The first 5 rows are patterns. Each new row is the sum of 2 different patterns, raised or lowered, with some noise. Before adding, each is slid sideways (what falls off one end comes back at the other) and multiplied by a number that may be negative. Names go in the order of the patterns.
Known rows, each followed by the names of its patterns:
[-21  -8  13  17 -14  21  18 -19 -11  23 -11   2 -20 -22 -17 -20 -19  17
  10   1   3  -7  -5   7  -3   7 -15  -6  -7 -12  20  -6   0  -7 -12] => J_579
[-14   3  21  -2  -9  14   7 -21   0  -2 -21   9  -1  -1 -17  21 -11  22
 -22  17  18 -11  -4   5 -17 -17 -22  12  13  -7 -14   6 -15  11  -8] => J_425
[  5 -11  11   5   8  14   7 -10  10   6   5  21   3 -22   2  18   3  -9
  18   8  -3  -2 -13  15 -21 -20  11 -11  -1   6 -18  15   6  19   0] => J_382
[ -7 -15  12   4 -10 -10 -16  19 -11   3   0  23  10 -22  21  15  11  12
  -5 -21 -15 -11  -9  13  -3   2   8  21 -18   2 -11 -10  -4 -11  -5] => J_871
[-17   8  -7 -12  16   3  -2   1  22  -2  22  18   9  20  16 -10   2 -23
 -10   2 -23  20   1  -4  19 -19  20 -19   4   8  -4  20 -21 -19   6] => J_129

New rows. What belongs after each?
[ -1 -26   1 -12 -23 -23  11 -13 -20  15  -9 -55 -15  -2 -32 -17  -1 -10
 -35   0 -39  16 -54 -19  11 -37 -21  -7 -49 -18 -32  12  -6 -19 -39] => J_425 J_382
[ 20  36   5  26  -8  25  25  13   5  17   9   6   9  29  27  13   8   4
  24  12  15   8  25 -10  25 -15   8  -1  -5  15  13  22  32 -16  11] => J_425 J_382
[-20 -21  -5   9  -1   0  -8 -15  -6  35   6  -9  10  -7 -10  -5  11  15
  34  -5  11   7   4  -5 -12  13  29 -32   6 -18  19  16  27   9  14] => J_579 J_382
[  1   4  -3   5   3  15  -8  -5  25  -5  -7  22  -7  -8  -4 -15  -3 -20
 -35  -4 -18 -17  -9 -12  10  18  22  -5  17 -25   7   5  -8  23 -10] => J_382 J_129
[-16 -20 -21 -26 -24 -26 -11 -24   0  -4 -41 -21 -29   6 -16   5  -9  -6
 -20 -25 -14 -17   8   5 -39 -26 -30 -10  -6   9  -3   1 -23  -5 -34] => J_579 J_871
[ 11  33  -6  -2  33  -5   0  30 -15 -16 -31 -29 -23  -7 -20  17  15  17
 -14  -4 -14  -3  -7  -4 -18 -11 -21  -1  21 -14 -10 -21   5 -30  -6] => J_579 J_871
[-17 -12 -14  -1 -17   5 -39 -37 -14 -18 -30   7 -21  11   6 -16  -9 -27
  -6 -20 -33  18 -28   4  -1 -25  -9 -28  18 -13  -8 -15  -2 -20 -16] => J_425 J_129
[-54 -22 -41 -21 -39 -42   0 -39 -46 -12 -37 -30 -62   6 -46 -39 -45 -72
 -25 -29 -54   0 -32 -26 -18 -55 -40 -25 -37 -48 -43 -60 -57 -51 -35] => J_579 J_129
[-30   8  -1  39 -21   9  31  -7  -7  40  11  27 -21 -23  -2   1 -16  34
   5  13  21  -2 -16  14  11   1 -13  20   0  -3  42  -6   7   0  11] => J_579 J_425
[ 32  22  32  23 -11  26  32  19  29  -6  -9  -4  -7  25  18  11   9   8
   9  -8  27  20  -8  29  21  -9  -2  23  13  18 -13 -15 -15   9 -13] => J_579 J_871
[-28  -2 -15 -19 -19 -13  13  -1 -22  -9   3 -12   6 -21  12   2 -29  -6
   7 -14 -10 -19 -43 -34 -10 -17  22  -2  -8  19  -4 -25  -2 -33  -1] => J_871 J_129
[11 58 50 32 41 16 27 22 24 53 61 36 12 21 35 22 12 41 45 27 41 25 60 58
 34 51 49  3 30 32 30 27 51 19 50] => J_579 J_425
[ -9 -17   3 -10   2  29   5 -41 -21  -1 -28 -12  -1 -14   7 -30  24  15
 -14  11 -26  -8   7 -18  -5  -9  -3 -25 -13  -8 -32 -31  -8  -7 -19] => J_579 J_382
[ 16 -13   5  33  37  13  20  39  -5   5  21  -1  34 -18 -16  -7 -13   2
  47  35  24  25   0  13  20   8   7  15   7  16  12  37  17  19  14] => J_579 J_871
[ 20  15  23  -5 -34 -14  -1 -18   7 -15 -11   2 -19 -12  -4   2 -10 -33
  10 -10  -3  15   2  -2 -22 -13 -14 -21 -42  21 -14 -43   6 -10   3] => J_579 J_425
[  1 -13  -1  11  37   8 -22  32  33 -21   7  16   1  19 -18 -38 -11  -8
 -27  14  32   4   8  17  -9  12   2  28 -30   8 -25  13   7 -18  14] => J_579 J_425
[-12   5   6 -12 -19  13 -19  34 -23  15  11 -19 -19  -3  -3  -1 -30  28
  24 -20 -23  24 -21  12 -23 -30 -11   2 -17   7  19   7 -15  -6  -5] => J_579 J_425
[-22 -56  -1 -27   0   0  -8   1  -6 -29 -17 -34 -29 -10 -12 -15 -37 -20
 -17 -19 -37 -24 -18 -36 -36 -27 -25  -4  -1 -20 -25  -6 -48 -33 -13] => J_579 J_871
[11 35 28 24 27 12 33 24 28 39 12  5 31 29 33 17 27 -4 17 12 11 27 12 10
  5  5 11 44 11 10 32 -1 19 19 -4] => J_382 J_871
[ 52   2   1  13  20   2   4  36  14   8  49  16  13  11  22  16  21   2
  41  23  11  12  43  29  45  47  37 -10  -6  19  26  25  31  11  34] => J_425 J_871
[-25 -39 -13 -11  -3 -35  -5  -3 -24 -33   3 -29 -30 -35 -17 -32 -49 -35
  12 -19 -20  -7 -18  -6 -19   2  10 -39  -8 -21 -30  22 -32 -19 -37] => J_579 J_382
[-11 -30 -25 -10  -1  -3 -13  -4   4 -29  -6 -20 -15  12 -13   8 -10 -25
   3 -24  16  20  -9  -1 -10   2   5 -10 -10 -24  -9 -17  -6 -36 -13] => J_382 J_129
[-22 -24 -12 -17 -13 -33 -37 -38 -32 -12 -48  -5 -34 -23  -7 -39   0 -40
 -30 -12 -26  -5 -32 -43 -38 -41  -8 -32 -44   0 -19 -32 -27 -17 -20] => J_382 J_129
[ -2  -8  18 -11   5 -13  -6  17   0  18  -8 -34   8 -14  11   3   9  18
 -13 -19  12  -4 -19  31  21 -16  21   8  10  21  -3   9  18 -34   3] => J_579 J_129
[19 50 17  2 33 41  7 36 -5 21 -8 -6 19 30 10 33 36 51 -6  9 15 21  8 22
  4 19 17 23  2 11 17 -6 25 26 19] => J_425 J_871
[ 17  -9  -1  -2  -1  15   5   4   7   3 -12   3 -10  -9 -29  25  -1  13
  14 -14  11   2   8  21   1  -1  -3  -6  24 -36  -5   7   5 -42  -5] => J_579 J_871
[-12 -50 -13 -34 -45  -9 -36 -15 -19 -43  10 -42 -14 -13 -16 -16 -44  -6
 -26 -12 -30 -44 -51 -54 -48 -25 -14  -9 -13 -17  15 -58 -22 -32 -49] => J_871 J_129
[ 24 -19  10 -14   1  15   0  26  -4 -10  29 -26   7   1  15  -6   8  20
   1   4  20   5  24 -14 -13  17   5   7   9  17   4  18  29  15  25] => J_579 J_129
[ 30 -28  16  17   6  -5  26  19 -23 -20  37 -18 -13  42   6 -18  14  19
   3  36  -1  45   5 -32   4   6  -4  26  24  17  -6 -17  25  23   5] => J_579 J_425
[  3  20  -6  -3   3   8   2  -9 -30   8 -16 -29   0   1  -5   1  -5   3
   1  12   7 -14  -6 -10  15 -11  -4   9 -10  -1  12  11  27 -11 -32] => J_425 J_382
[  0  -7   1 -14  28   4  -5  27  16   4 -19   9   0  -5  -6 -17 -16   1
  -8  18  12  19   5  14  13  16  16  22 -13   1 -17 -11  22 -16  18] => J_579 J_129
[-10   0 -23   4 -29  -1  25   0  -1   4 -15 -14 -10   7  14 -14 -13  -1
 -17  22  -9  -8  -2   6 -16 -11  20  16 -23  14  11 -26  -1  15  -8] => J_579 J_425
[ 27  26  -7  -4  -8  17  -5  19  -2  24  18 -11 -32  13  -6 -26   7  28
 -16  10  19   6  18  13  32  -7  -2 -28  20 -19 -13  15  -2  -2  11] => J_579 J_425
[ -8   4 -12  -3  14 -12 -27 -24 -23   8 -35   9 -29 -14  -2 -34 -19   0
 -13 -16 -28   6  -9 -27   0 -24 -17 -32   1 -50 -19 -41 -11 -44 -24] => J_425 J_129
[12 -2 33 31 24 46 23 31 46 48 21 22 18 17 19 38 23 26 12 34 19 17 33 31
 38 37 49 18 44 59  3 52 30 23 29] => J_579 J_871
[ 20   0  21   5   2 -12  -7  -6  -8  24  18 -30 -10 -16   8  11  25  14
  18 -14   4 -20  -5  -4  -7 -14  -9 -15   6 -10  13  12 -30  -5 -17] => J_579 J_871
[ 19  10  -5   4  20 -11   1  18  -8   9  -4  30  33 -25  22   0  -4  -1
 -20  17 -33 -11 -13   1  -4  15   8   0   3  -1  -3  -5 -10 -35  16] => J_382 J_871
[ -1   1  17   4   5  12  12  11   1  20  29 -10 -16   5   2  14  -6  19
  -4  19  -8   9   0  -2   1   6 -11   6  -5 -28  -1  20  32  -3  -3] => J_425 J_382
[ -6 -33   2 -40  14 -32 -33  -2 -39   5   8 -32  13 -18   6  -3 -25 -24
  -5 -10 -29   0 -30 -37 -14 -28 -25  10 -13  -6  -2  -3  11 -39  -2] => J_382 J_129
[-18  -4 -14 -26 -28 -37 -29 -56 -13  -4 -26 -23 -26 -18   6 -35 -25 -16
  -3  -8 -40 -11 -26 -39 -22 -12 -47 -16 -28 -31 -42   7 -39  -4 -44] => J_425 J_382
[-12 -41   4  -4 -39 -34 -14 -12 -25 -31 -35 -14 -25 -49   9  -1 -11  -8
 -28 -36 -25 -29 -19 -19 -26 -23 -22  10 -36 -17 -31 -35 -37 -32 -13] => J_579 J_871
[ 27   6  17   9   0  31 -35  -8  18   1  16  31  -4   9  -4  39 -13  -6
  12  27  -9  23  19  31  17  32  32  29  10  -1 -17   5  30  13 -11] => J_579 J_382
[ -7 -23 -11  -7   9  18 -12  -1  15 -14  -9  27 -12 -25 -18  -6 -17 -29
  -3  11  -2  -8 -16   2 -30 -18   2 -12 -18  -6 -28  -1  14   5  -7] => J_579 J_382
[55 10 51 38 54 61 52 56 61  9 20 40 37 50 24 34 33 26 31 32 55 30  5 31
 25 44 59 63 48 27  9 48 12 12 36] => J_579 J_871
[-35  -2 -51 -18 -14 -30 -19  13  -9   7 -10 -37  -8   2 -22 -41  15 -10
 -18  -2  -8 -17   0  -7   2 -37  -1 -12  14 -13 -19  12 -24 -16 -31] => J_425 J_871
[-21 -32   1  13   5   4   2 -49 -30 -24 -31 -32  -4 -31 -12 -21  -6  -8
 -12  -6 -30 -25 -26  -9  -3   9 -29 -25 -41  -8 -58 -47  12 -28 -54] => J_579 J_871
[ -2   6  30   0  36  16  23  31   6 -11  -1   4 -16  13  -9 -16   1 -18
   3  20  10  35  -2   6  26  -6  15  25  -4  11 -25  33 -15 -16  22] => J_579 J_129
[  3   8 -13 -20  19  -7  13   7 -25  18   4   5  13  37   7   7   1  21
  -2  -2  10  12 -36   3   1   2  36  17  16  32 -28   8 -14   2  13] => J_579 J_129
[  4 -19 -12 -21 -29 -18 -36 -25 -10 -51 -24  -6 -33 -20   4 -38  13   1
   6  -3  -1 -37  -7 -34 -21  -3 -31 -11  -9 -16   1 -17  -1 -55 -14] => J_382 J_129
[ -3 -25 -10 -20 -21 -59  -5 -62 -22 -29 -34 -35 -16 -33   3   6   6 -23
 -23 -33 -23 -34 -17 -31 -15 -20 -26 -50 -14 -14 -33 -24 -25 -22 -27] => J_579 J_425
[-10  22  -6   4  19 -20 -15  20 -33   0  25  29 -19  16  -9  30  27  25
  34  26 -23   1   6   3  26   8 -25   6  11  18  -1  26  19 -20   5] => J_579 J_382
[-27 -22 -23 -15 -10 -51 -17 -40 -50 -24 -51 -19 -20 -46 -20 -62 -17 -53
 -22 -35 -40 -21 -61 -54 -22 -54 -30 -41 -57 -20 -16 -35 -44 -16 -29] => J_382 J_129
[ 11 -12 -35 -36   9 -42 -20  11  -5 -27   2 -31  -1 -18 -13  -1 -20 -22
 -30 -24 -10 -30  -2 -43 -16 -22 -10  -1 -31 -25 -36 -30 -15 -20 -18] => J_579 J_129
[  2   4  14  -5  11  14  24   9  17  19  31   7  16  22   6   9  10  -7
 -10  28 -16  40  -6  21  37 -12  19   0  -1   2 -11  34   4 -10   2] => J_425 J_129
[-20  21  -7 -19  -1 -22 -20 -18  -1   3  21 -16  -6 -10  -7 -21 -27   2
  16 -46  -5 -29   9   6  14   0   3 -35 -31 -18  -5 -12 -11 -22 -25] => J_579 J_382
[ 23  28 -16  22 -16  -8 -13  -5  -3   9 -17  14   4 -14 -10  -3  18 -11
   6 -10  25  33 -18  13  19  23   4  -4 -13  -7   6 -14  34  18  -1] => J_382 J_871
[35 46 -9 20  3 33 13 10 20 25 10 42 36 42 20 -6 28 29 20 39 29 31 19  4
 17  4 11 24 24 15 27 19 50 31 33] => J_579 J_425
[ 12  15   6 -23   0  -3  16   6 -28  10  11  -2 -29   1  24 -35 -14 -11
 -28  10  16  11  -5  23 -22  18 -19   5  -6   7  -6  12  -5 -11  -8] => J_425 J_871
[ 18  12  31 -18 -13  15  -2  12  14  -9  22   7  32  12  17   9   3  17
  14  23  22  16  20   4   0  32  -3 -19  22  29  -5   9  20  26  21] => J_579 J_382
[ 25 -34 -25 -18 -25 -28 -13 -12  22 -13 -21  -3  -5 -20   7 -23   2 -11
 -19 -35 -19  11 -26 -17   0 -21 -27  -1  -8   3 -22  20 -14 -16 -38] => J_579 J_425
[  1  -5   8 -28  -7  13  32 -32  30  -2   2 -24   6   1   6 -22  -6  -1
   1 -29   6  16  14  -2   8 -14  15   9   5 -32  -4   1 -23  13  13] => J_579 J_425
[-13   7 -36  18 -34 -31   0 -15 -21  22  10  37   2 -11  27  -9  -5  15
 -25  26  -9  17 -18  -6  11 -28  16  33  -5  19   8  -2  13 -14  10] => J_425 J_129
[-17  -3  17  -8  -2 -32 -23 -23 -28 -36  15  -4   0   0 -12  -4   0  -6
   7 -27 -16  -8  -9  16 -27   0 -16 -18 -39 -22  16 -11 -29  -1  -5] => J_579 J_871
[ 27 -22   3 -26 -14   7   1  26  -8  20 -15  -5  -1 -25  -4  31  -9  21
   1   9  17 -10   2  15 -14 -23   9  -9  -1 -26  -7 -18   6 -24   8] => J_871 J_129
[ 11  26 -17   2  -2 -19  21 -20  21 -15 -12  -3 -26  33  11  -5   9 -16
 -12   2  -4  10 -10  14  -5 -13 -27   1 -15 -16 -29 -10 -16   3  -7] => J_579 J_129
[-18  -4   5   9 -16 -13  -2   7   9  -9   8  13 -18   1  16 -11  17 -20
 -16 -37  -8   5  22 -23  11   6 -29 -17  27 -18  -5 -21 -40 -17   5] => J_579 J_382
[ 23  28   3  21  28  16  27  -7   1  -5   6   7  34 -19  17  24 -22 -12
  49   4  40   8  -7  22 -24  -3  36   7  36  -1  29   7  16  17   4] => J_579 J_129
